There are 4 nested groupings, the coarsest first. Each group lies inside one group of the grouping before and may be the whole of it. The rows also spread widely along 16 directions, which tell nothing about the answers.
In the rows, zero is written as 128.
Known rows, each followed by its group in each grouping:
[112 141  96 127 115 111  71 187 110 128 103  89 126  93  92  61 178 134
  96  86 143 130 127 129 110 132 148 108 149  93 134 111 169  91 125 159
 132 116  80 157  49  95 136] : Q_228 Q_669 Q_559 Q_62
[141 178 173 146 200 150 107 159 133  70 107 100 113 117 138 116  57 100
 112 110 154 161 111 113 138 115 125 120 150 118 113 121 119 128  99 129
 144 131  78 138 137 140 111] : Q_228 Q_387 Q_755 Q_126
[165  66 132  77 157 129  67 161 175  89 109 141 147  81 165  67 160 124
 141 107 164 171 139  73 150 128 104  98 134  88 151 163 139 193 126 117
 131  82 111  59 138 203 137] : Q_228 Q_669 Q_560 Q_747
[106 135 135 122 160 153 183 127 128 138 140 167 110 125  69 163 169  67
 157 161 165 102 102 113 125 150 171 119 128 154 127 152  98 113 141  70
  82 106 116 117 131 126 106] : Q_228 Q_140 Q_983 Q_467
[115 143 134 173 101 109  75 155 129 127 116  64 139 103 100  70 105 133
  97 116 132 133 140 101 140 137 123 123 118 105 123 146 106 101 120 149
 138 157  98 156  91 146 116] : Q_228 Q_230 Q_649 Q_675
[146 136 122 153  70  95 164 118 107 118 174 121 132 122  70  98 192 125
 125 104 129 113 125 129 116 138 137 138 128 131 139  97 154 103 142 159
 117 100 140 147  86 118 159] : Q_127 Q_332 Q_972 Q_856
[124  99 121 127 104 125 173 104 163 144 121 150 140 167 123 122 124 151
 140 118 116 112 145 118 146 198 103 103 125  98 101 156 108 138 146  90
  83 100 120 117 154 170 128] : Q_228 Q_230 Q_556 Q_339
[106 159 131 148 115 101  78 152 125 124 105  89 116 149 209  90  97 159
 109 112 148 125 144 111 157 156 120 119 130 123 113 161  67 105 136 138
 136 180  59 156 154 145 176] : Q_228 Q_669 Q_560 Q_849
[113 164 133 136 140 137 147 143 124 137 189 140 108 145 107 137 172 111
 116 154 157 174  95 137 110 129 150 147 147 120 151 109 124 122 133 160
 118 142 118 126 129 111 160] : Q_127 Q_332 Q_601 Q_44
[153 178 135 167 136 131 180 127 130  71 181 178 171 144  62 123 145 142
 117 115 137 144  95 111 113 136 129  97 185 132 146  99 134 147 163 191
 142 113 125 124 122 158 131] : Q_127 Q_332 Q_601 Q_535
[ 69 107  98  79 187 149 100 129 130 141  46 158 122 145 159 146  89  96
 122 107 101 101 148 199 142 128 134  90 166 130 158 200 157 160  98 119
 125  88 121 105  98 113  76] : Q_228 Q_669 Q_369 Q_677
[109 123 152 127 135 120 104 154 134 131 124 109 130 140 173  77 168 132
 112  79 131 151 155 164 146 141 121 132 154 116 154 134 132 163 159 108
 100  90 149  78 119 157 167] : Q_228 Q_140 Q_394 Q_785
[142 108 168  87 141 128  73 135 158 100 149 132  93 107 173 122 164 111
 137 138 163 179 107 126 150 108 124 152 126 124  97 113 122 148 100  98
 134 133 122 120 178 130 174] : Q_228 Q_669 Q_559 Q_342
[141 176 144 130 140 129 129 146  96 115 151  94 108 129 166 135 121 146
 116 125 130 156 115 128 122  95 124 158 124 140 124  74 124  95 134 143
 143 163 120 126 137  91 165] : Q_228 Q_140 Q_810 Q_818
[123 104  96  93 122 131 113 140 149 112  87 171 152 143 144  87 161 162
 122  67 110 114 139 173 120 163 113  89 167 100 114 116 194 164 141 127
 120  57 119 130 103 123 143] : Q_127 Q_475 Q_116 Q_39
[181 148 179 124 171 123 162 144 104 101 139  72 117 108 115 131  72 153
 129 115 143 172 158  79 119 136 101 125 104  97 137  86 146 111 140 131
 120 118 120  98 132 143 126] : Q_228 Q_669 Q_369 Q_744
[ 90 131 143 172 125 140 149 139 125 194 133 126 135 169 107 112 127 145
 128 102  91 131 163 203  98 150 131 162 139 125 132 113 146 156 168 115
 116  99 197 128 119 131 129] : Q_127 Q_118 Q_419 Q_261
[153 136 156  86 115  72  76 118 139  40 138 133 155 110 178 122 159 182
 116 124 144 151 129  80 177 114 107  72 162 132 139 141 115 118 142 168
 146 162 109  92 152 161 175] : Q_228 Q_230 Q_556 Q_102
[121 109 161 142 102  89 123  83 116 131 129 139 118 145 104 147  87 129
 142 129 111 121 159 154 127 152 120 136 119 140 123 153 152 122 115 171
 155 133 146 187 136 124 136] : Q_127 Q_475 Q_634 Q_437
[165  92 153 135  82  94 141  85 117 107 173 135 127 104 107 124 147 112
 150 132 130 125 131  97 137 121 116 154  94 156 123 125 127 125 121 149
 144 127 152 141 141 147 155] : Q_228 Q_140 Q_394 Q_821
[142  80 141  91 124 109 103  84 138 108 101 171 121 129 135 150  64 137
 149 128 122 123 147 132 125 162 104 110 107 124  96 153 175 146  90 160
 164 114 102 191 160 120 127] : Q_127 Q_475 Q_116 Q_39
[118 114  67 111 113 157 150 106 124 152 134 140 160  90  71 160 105 138
 111 180 111 102 102  78 112 120 126 103  87 138 123 148 112 110 116 135
 117 150 113 113 102 115  59] : Q_228 Q_669 Q_369 Q_744
[146 108 144  88 132 136 143 119 112 120 149 130 101  96 111 140 182  90
 139 124 128 129 116 159 117  87 138 164 110 161 126  84 174 128 119 100
 116  86 172 112 114  84 139] : Q_228 Q_230 Q_649 Q_675
[ 83 186 158 172 106 114 123 107 101  83 111 101 141 109  84 134 128 111
  97 118 121  57 111 144 162 114 159 103 144 193  95 138  87  77 130  93
 109 143 121 164  95 102  98] : Q_228 Q_140 Q_394 Q_785
[152 112 138 135 112 107 155 102 126 103 127 108 152 113  93 125 112 131
 141 124 110 119 148  82 154 133 105 107 118 115 144 152 120 111 122 134
 124 126 144 100 110 169  97] : Q_228 Q_140 Q_810 Q_818
[132 108  70 128  86 124 155 118 101 154 119 149 115 149 193 108 157 114
 156  93  98  65 127 161 120 115 128 171 107 174 120 117 131 124 138 125
 140 109 133 150 126  98 175] : Q_228 Q_140 Q_810 Q_818
[177 103 146  76 143  94 132 138 115  86 121 131 113 108 202  95 137 147
 141  87 178 128 157  71 130 166 113 102 101 126 140 128 149 142 162 128
 105  82  69 103 152 152 195] : Q_228 Q_387 Q_755 Q_126
[163 113 114 166 120 145 154 116 124 130 117 127 126 121 144 118  67 100
 162 122 114  85 125 104 125 112 113 168  79 167  93 124 101 134 120 112
 158 125 125 164 155 145 119] : Q_228 Q_230 Q_649 Q_675
[134  98 118 165 102 110 154 134 132 159 162 167 161 109  41 117 186 115
 175 164 152 113 138  60 112 152 154 123 120 148 159 170  92 123 186 147
 136 138 156 116 120 191 125] : Q_228 Q_230 Q_649 Q_675
[ 98 104  91 121  80 119  90 131  96 192 145 107 131  89 115 121 164 141
 109 155 110 113 131 136  93  97 144 166  75 164 139 123 139 107 144 150
 138 156 155 137  95  80 135] : Q_228 Q_230 Q_556 Q_339
[108 137 148 116 111 100 147  95 107 134 134 128 100 155 155 173 139 138
 151 139 104 110 141 170 146 122 133 148 126 157 119 126 124  95 124 116
 127 155 161 143 151  97 158] : Q_127 Q_332 Q_601 Q_535
[140 110 130 134 158 115 106 158 115 144  80  99 155 108 100 128 100 165
 164 113  81 153 184 132 117  96 110 125 144  94 170 129 178 120 135 157
 178 133 199  92  89 152  89] : Q_127 Q_332 Q_972 Q_856
[126 124 110 188  92 127 171 128 119 182 151 106 109 146 143 109 120 100
 163 145 139  96 132  84 132 156 135 178  73 146 113 152  48 101 143  99
 115 161 109 152 154 159 154] : Q_228 Q_140 Q_394 Q_821
[128 113 137 191 101 155  78 149 134 193 156  80 153  84 100  98  86 162
 119 162 107 158 135 101  93  96 111 192  65 139  93  99  93 143 146 121
 163 181 177 135 146 149 109] : Q_228 Q_669 Q_369 Q_744
[ 76 170 117 107 148 122 128 124 120  96 103 151 113 172 225 141 173 109
 124 102 118  84 117 203 175 102 151 115 187 180 150 158 100 133 133  99
 109 121 132  99 134 110 166] : Q_127 Q_332 Q_601 Q_44
[129 103 123 148 139 151 185 132 113 190 134 108 129 113  74 130 114 105
 152 146 127 117 157 108  96 145 135 152  74 125 158 141 134 133 156  94
  93  92 167  99 102 146  89] : Q_127 Q_475 Q_634 Q_437
[174  64  77  45 145 109 152  81 128 115 107 166 111 132 176 189  68 119
 183 171 119 136 137  63 149 128  89 106  96 103 156 195 135 111  61 191
 170 159  84 120 157 143 114] : Q_228 Q_669 Q_560 Q_849
[133 112 118 102 157 164 147 121 153 120 111 127 121 140  96 132 114  93
 128 103  82 163 116 181 141 111  99 134 159  74 127 116 180 144  63 119
 123  85 159 101  96 119  78] : Q_228 Q_140 Q_983 Q_467
[132  96 102 143 126 166 158 110 155 135 155 167 153 131  94  94 120  84
 111 112 121 126 110 140 120 138 112 132 129 128 145 151 131 203 121 135
 111  62 139 100 116 168  95] : Q_228 Q_669 Q_369 Q_677

New rows, each followed by its group in each grouping:
[108 122 161 145 129 118  99  93 149 101  94 119 165 142  98 126  47 152
 103 106  79 140 156 153 161 144  87  90 160  98 122 169 139 147  98 156
 148 129 149 130 119 163  71] : Q_228 Q_140 Q_810 Q_818
[125 142 114 190 103 108 128 133 102 125 107 110 153 134 109  71  76 138
 110  71 106  89 156 143 110 151 118 123 128 131 140 138 147 138 142 182
 156 104 110 179  88 142 121] : Q_127 Q_332 Q_601 Q_535
[108 112 104 158 160 160 122 155 155 181 104 100 148 126  93 122  65 118
 144 167 116 161 142  74 132 142 114 123 112  69 152 192  83 124 108 127
 135 168 122  93 117 188  55] : Q_228 Q_140 Q_810 Q_818
[109 154 109 157 108 125 119 123 126 133  99  80 143 146 170 123  68 169
 114 119  77 109 141 138 154 118 101 130 120 119 110 136  98 104 113 126
 138 174 131 135 128 131 110] : Q_127 Q_332 Q_601 Q_535
[ 82 139 162 107 135 130 114 109 137 106  90 150 121 136 139 142 119 139
 104 113 139  82 127 165 146 169 140  90 135 163  69 141 118 131 144  59
  83  99  95 155 156 102 128] : Q_228 Q_230 Q_556 Q_339
[115 176 139 104 153 127 160 128  87 115 143 111 106 117 156 175 135 133
 121 157 151 111 115 111 128 111 153 124 106 169 140 115 106  87 147 107
  99 154 107 109 138  87 141] : Q_127 Q_332 Q_601 Q_535
[127 109  86  88 120 151 134 110 107 158 131 164 135 122 150 154  90 170
 108 143 115 122 114 123  84 139 110 130  85 144 107 105 158 140 136 160
 138 130  96 148 144  76 131] : Q_228 Q_140 Q_810 Q_818
[138 138 159 155 108  94 160  80 125  88 114 115 134 151 131 139  66 129
 142 116 113  88 157 114 169 160 109 105 119 140 113 164 103 108 114 123
 125 132 121 157 144 162 119] : Q_127 Q_475 Q_116 Q_39
[130 121 132 120 153 149 118 166  99 185 181 133 111  99  75 136 166 120
 133 164 151 198 117 124  59 104 150 181 108 124 162  84 170 128 149 175
 152 140 155 118 112  92 143] : Q_228 Q_140 Q_810 Q_818
[111 121  92 124 108 117  79 149 117 143 144 102 131 109 131  90 165 112
 106 128 119 158 120 131 128  93 130 145 134 111 178 146 138 120 104 191
 154 153 128 111  76 121 135] : Q_228 Q_140 Q_810 Q_818
[ 93 146 158 115 176 149  88 148  97 122  80 103 115  89 122 130 100 105
 104 107 124 108 136 176 117  96 148 129 125 163 123 120 159 129 124  91
 125 102 133 132  98  79  93] : Q_228 Q_140 Q_983 Q_467
[127 154 177 102 149 151 107 148 125 122 156 122  92 112 163 145 162 140
 122 145 162 162  98 135 117 112 141 163 111 153  75  61 119 119 143  69
 110 141 119 129 180  81 177] : Q_228 Q_140 Q_810 Q_818
[ 71 160 109 187  97 149 111 115 140 145 121 106 176 117  43 124  84 144
  79 152  88 105 108 135 129 130 130 105 130 124 106 154  97 113 111 135
 126 165 131 155  88 128  44] : Q_127 Q_332 Q_601 Q_535
[151 141 137 170 159 138 204 140 100 155 135 106 118 124  73 146  86  98
 167 149 143 110 144  74 106 142 140 146  87 138 142 133 100  93 154 111
 118 130 127 126 126 151 100] : Q_228 Q_230 Q_556 Q_339
[103 109  94 171  73 136  96 138 141 193 163 136 153 114  96 103 168 145
 131 165 121 131 117 116  98 124 140 165 100 140 122 135 100 135 155 146
 145 165 158 146 124 139 138] : Q_127 Q_475 Q_634 Q_437
[127 148 110 147 127 121 146 139 139 136 140 129 119 173 142 125 121 129
 144 129 122 150 124 123 144 144 118 132 159  98 134 142  96 108 118 159
 141 163 109 132 139 152 148] : Q_228 Q_669 Q_369 Q_677
[ 87  80 137 107  75  87 103  77 154 177 171 159 117 162 153 146 129 143
 127 189 153 153 151 106 145 203 122 120  92 115 140 216  86 141 127 160
 108 174 106 146 183 162 171] : Q_127 Q_475 Q_116 Q_39
[125 114 120 104 114  92 143 118 124 140 134 173 125 193 172 124 141 170
 133  95 116 144 156 166 123 178 108 115 164 110 147 135 161 144 161 188
 135 112 124 133 149 133 196] : Q_228 Q_230 Q_556 Q_102
[107 142 110 155  99 138 104 140 149 142 118 120 127 129 101 114 122 142
 120 138 129 117 102 116 131 150 132 128 124 113  60 121  94  95 111 108
 130 163  87 186 135 116 121] : Q_228 Q_669 Q_559 Q_342
[128  97  93 121  96 127  85 130 130 132 137 151 158  91 145  82 147 144
 105 119 133 115 119 107 107 123 123 126 103 153 130 136 135 163 148 161
 140 116 111 126 118 137 146] : Q_228 Q_387 Q_755 Q_126
[129 142 164 161 114 123 107  95 142 101 112 110 139 113  78 165  59 146
 140 162 101 121 122 110 148 117 115 124 115 135  66 130 107  87  90 119
 161 183 138 187 148 126  82] : Q_127 Q_475 Q_634 Q_437
[118 144 138 127 113 106 151 108 138 104 116 118 144 162 114 132 126 157
 123 106  97 128 151 151 161 158 109  91 165  94 130 138 141 107 123 130
 107 120 145 117 108 142 121] : Q_127 Q_475 Q_116 Q_39
[121 162 125 162 174 191 100 160 129 114  90  95 161  59  83 137  66 127
 116 158 121 112  91  77 120  73 136 124 102 154  80 108  88 109 116  73
 145 164 116 124 116 122  38] : Q_228 Q_140 Q_394 Q_821
[ 99 115 111  84 149 155 158  92 140 135 121 174 134 150  89 178  98 130
 106 146 108 142 110 154 124 161 115  90 145 104 120 148 160 138  98 142
 104 108 113 123 122 101  81] : Q_228 Q_140 Q_394 Q_785
[ 82 135  90 127 145 164 158 128 142 159 136 154 139 154 126 141 142 100
 116 151 122 128 104 140 138 135 138 120 148 128 155 173  91 143 129 117
  95 129 128  81 118 143 101] : Q_228 Q_140 Q_394 Q_785
[113 147  94 143 134 128 175 120 107 153 114 105 130 150 115 152  82 121
 138 149 108 109 143 110 135 141 128 118 113 116 159 166 109  86 115 146
 122 154 119 125  99 132  92] : Q_127 Q_475 Q_116 Q_39
[ 92 138  98 111 178 148  72 193 118 162  96 142 131 109 157 120 133 143
 123 146 158 139 125 112  95 121 156 116 131 138 150 148 119 132 166 139
 146 152  87 116 125 116 134] : Q_228 Q_230 Q_556 Q_339
[132  99  94 102 136 134  98 140 145 133 153 154 144 103 141 123 156 112
 139 172 150 165 108  67 132 107 127 122 123 119 174 176 101 147 120 170
 150 160 113  80 132 166 127] : Q_228 Q_140 Q_810 Q_818
[115 133 121 103  92  93 119  95 147  95 156 127 142 159 135 112 131 159
  76 115 118 160 129 131 166 169  96  79 166  81 147 161 130 132 106 191
 106 134  93 111 114 146 145] : Q_228 Q_669 Q_369 Q_744
[153 135 144 132 180 119 206 153 131 130  97 133 128 146  88 154 103 150
 196 136 155 129 166  50 127 201 131  79 131  75 138 151 113  90 166  95
 100 121  97 107 145 183 108] : Q_127 Q_332 Q_601 Q_535
[137 121 150 184 147 161 185 132 132 182 158 120 139 155 111 110  78 125
 135 119 112 150 158 138 102 150 105 171 107 124 141 120 110 182 171 111
 113  96 184  90 150 183 118] : Q_228 Q_669 Q_369 Q_744
[114 113 130 129 141 140 116 103 157 100  99 180 168 126 132 131  72 138
 124 135 139  94 130 101 139 167 120  73 126 149 110 186 104 175 140 118
 128 110  95 137 160 174  96] : Q_127 Q_475 Q_116 Q_39
[164  81 116 110  74  99 152  81 162 104 180 227 129 160  99 131 175 131
 159 131 143 135  99 116 122 181 114 120 143 124  91 126 147 147 122 185
 150 110 100 186 176 142 187] : Q_228 Q_230 Q_556 Q_339
[126 130  99 111 116 130  93 156 120 164 167 149 108 139 150 120 156 154
 115 141 140 180 102 143  83 124 130 167 124 119 121  85 155 126 135 196
 164 160 100 164 142  81 193] : Q_228 Q_230 Q_556 Q_339
[125  96 142 130 118 131  62 121 176  86 115 193 189  95 111  92 111 165
 111 125 154 122 119  76 132 169 111  65 138 137  91 169 107 194 158 134
 143 114  86 137 166 189 116] : Q_228 Q_140 Q_983 Q_467
[ 57 136  98 173  88 146 114 107 179 152 140 158 174 173  80 102 136 128
  81 137  97 128 106 168 156 163 122  98 184 108 123 198  73 157 118 147
 110 142 134 126 112 172  89] : Q_228 Q_669 Q_560 Q_849
[108 140 121 200  78 112 124 114 108 143 174 146 123 125  96 102 153  75
 135 141 142  86 104 138 112 116 164 174 111 194 130 146  91 127 133 167
 160 147 127 199 124 127 155] : Q_127 Q_332 Q_601 Q_44
[ 96 151 147 115 111  97 116 127 125 110 123 138 101 151 146 120 171 132
 119 110 160 108 129 152 143 176 152 103 150 134 110 140 128 105 142 115
  96 115  79 170 130 103 180] : Q_127 Q_475 Q_634 Q_437
[110 147 173  89 160 133 126 104  85 130 131 127 117 102  96 192  56 167
  86 157 139 136 136 132  91 143 129 106  94 156 106 102 163 114 143 141
 118 138 105 151 141  61 104] : Q_228 Q_669 Q_369 Q_677
[143 117 126 107 142 128 119 126 128 113 117 151 137 122 144 130 117 147
 136 116 117 137 131 128 119 121 113 123 135 133 120 117 153 139 131 150
 149 121 131 124 138 128 138] : Q_228 Q_387 Q_755 Q_126
[108  72  76 121  81 119 122 111 112 172  96 158 159  99 110 117 147 149
 142 122 101  51 151 126 105 136 135 119  91 174 116 153 139 135 163 115
 131 106 152 142 106 122 112] : Q_228 Q_669 Q_559 Q_62
[127 128 114  84 189 154 139 180 117 139  55 121 145  90  99 147 125 176
 153 126 135 116 150  78 107 148 136  74 125  98 120 114 153  91 167  69
 102 111 106  84 102 117  79] : Q_228 Q_140 Q_810 Q_818
[128 157 130 179 116 111 123 123 101  95 117 104 155 106 103 100  76 115
 110 110 125  85 134  95 140 121 128 108 121 159 139 157  98 113 133 161
 149 142 100 153  98 150 100] : Q_228 Q_140 Q_983 Q_467
[122 112 127 128 157 130 131 115 131 119  84 154 166 131 121 140  71 149
 139 115  98 104 162 128 136 136 110  88 147 139 142 171 130 157 146 137
 145 112 149 101 128 168  83] : Q_228 Q_669 Q_369 Q_744
[ 97 140 143 121 159 174 156 118  98 180 132 128 116 109  70 188  79 132
 109 171 120 121 118 151  76 123 144 153  78 165  96  93 145 115 143  94
 108 128 145 144 134  62  80] : Q_228 Q_230 Q_556 Q_339
[ 64 154 113  99 144 165  28 163 122 163 116  75 111  89 180 121 101 150
  50 162 139 162 103 152 110  95 137 143  90 128 117 121 127 129 105 120
 117 171  87 131 114  58 120] : Q_127 Q_475 Q_634 Q_437
[106 184  83 192 128 166 114 160  90 145 137  74 122  88 126 103 106  74
 103 145 123  91  81 128 107  48 160 185  89 183 133 111  87 100 102 134
 156 169 111 160  84  86  99] : Q_127 Q_332 Q_601 Q_44
[146  79 111 135  88 116 178  92 128 128 113 174 176  98  14 121 117 146
 142 119 122  61 144  78  99 191 123  75  96 136 103 147 158 128 161 128
 109  67 117 158 101 150  77] : Q_228 Q_230 Q_556 Q_102
[126 113 173  90 125  56 134  92 134  72  77 174 121 152  96 165 117 164
 167 111 147  99 172 111 160 219 128  37 167 101 104 177 158  88 130 137
 122 110  77 181 149 142 140] : Q_127 Q_332 Q_972 Q_856
[ 61 177 110 112 168 158 120 120 127 120 114 145 100 159 151 169  99  85
  94 151 128 121  86 185 145 116 152 115 159 142 131 166 110 122  77 131
 118 149  82 148 125  80 102] : Q_127 Q_332 Q_601 Q_535
[147 116 130 128 146 152  95 140 176  90 136 177 154 111 122 121 155 121
 149 141 135 150  89 108 139  94 123 126 158 140 103 125 107 164 124 118
 161 133 140 110 162 167 125] : Q_228 Q_230 Q_556 Q_339
[150 136 141 160 113 106 171 128 103 121 114  98 102 154 145 102 138 112
 166  65  95  97 156 180 135 121 121 169 135 132 121  91 157 107 124 110
 135  90 166 154 111 119 160] : Q_127 Q_332 Q_601 Q_44
[ 99  93 154 125  90 152 165  77 116 186 155 138 143 101 101 166 135 155
 121 168 114  85 137 129 108 144 130 154  49 196  81 113 101 143 181  36
  68 115 189 106 164 111 111] : Q_228 Q_140 Q_394 Q_821
[147 142 189 154 111 118 150  81 128  93 185 137 134 147  95 140  94 138
 101 119 110 158 121 160 128 128 101 148 136 146 105  90 144 150 127 165
 141 120 165 148 157 129 142] : Q_228 Q_230 Q_556 Q_339
[153 107 124 141  96 106 107 136 126 104 141 118 135  79  89  80 160 108
 134 119 158 121 119  68 129 135 134 124 105 126 124 135 125 114 120 146
 137 121  91 150 102 148 138] : Q_228 Q_140 Q_394 Q_821
[100 122  90 107 140 122 107 123 109 139  61 109 131 135 126 133  60 140
 110 102  80 106 157 164 131 133 111  98 139 104 139 161 168 108  88 165
 147 125 109 147  76  99  80] : Q_228 Q_669 Q_369 Q_744
[117 151 139 105 144 117 153 122  62 138 134 124 115 105 149 171 140 138
 131 143 135  86 144 132 108  98 157 138  99 210 149 111 125  99 180 114
 118 136 149 107 128  81 148] : Q_228 Q_669 Q_369 Q_744
[115 134 109 190 157 174 175 149 136 156 141 147 169 124  67 101 131  77
 139 131 125 111 121 113 115 119 144 136 139 149 174 165  87 171 166 112
 116  98 167  73  99 193  74] : Q_228 Q_140 Q_983 Q_467
[ 65 155 149 135  89 125  85  96 162  89 110 117 149 123 121 119 128 142
  68 133 131  87 107 140 180 158 134  73 139 143  77 172  78 121 116  71
  72 135  92 147 127 127 102] : Q_127 Q_475 Q_634 Q_437
[143 168 156 175 120 136 136 116 125  84 135  82 120 103 113 123  81  98
 119 134 140  98 100  90 157 109 128 141  97 159  75 117  67  94 100  88
 127 153  98 165 142 133 106] : Q_228 Q_669 Q_559 Q_342
[156 140  53 134  88 137 140 159  85 151 147  93 106 118 149  85 182 109
 130  91  94 118 104 170  91  67 133 202 106 135 136  47 187  94 103 166
 160 116 143 159  61  53 170] : Q_127 Q_475 Q_116 Q_39
[ 93 123 137 171 119 131  98 135 162 119 130 173 146 137  53  89 168  84
 124 110 132 121 109 168 131 144 152 119 182 134 119 161 126 157 126 138
 139  97 136 160 107 157 114] : Q_228 Q_230 Q_556 Q_339
[160  99  99  92 137 118 192 108 108 114 155 134 122 120 118 129 163  66
 146 124 128 126 134 109 141 106 124 128 121 131 214 162 152 136 115 164
 111  81 152  58  82 152 119] : Q_228 Q_230 Q_649 Q_675
[148 129  86 135 166 160 152 170 133 163 105 149 123 156 128 150 147 131
 198 128  82 154 121 158 111  80 125 173 170 110 123  91 141 104 120 134
 187 152 184 116 128 123 126] : Q_228 Q_669 Q_560 Q_849
[125 122 135 124  95 115 114 115 148  92 128 137 136 102 126 121 196 118
 149 136 138  89 110 111 162 114 146 117 128 162 101 138  97 112 132  72
 108 125 140 124 132 139 140] : Q_127 Q_475 Q_634 Q_437
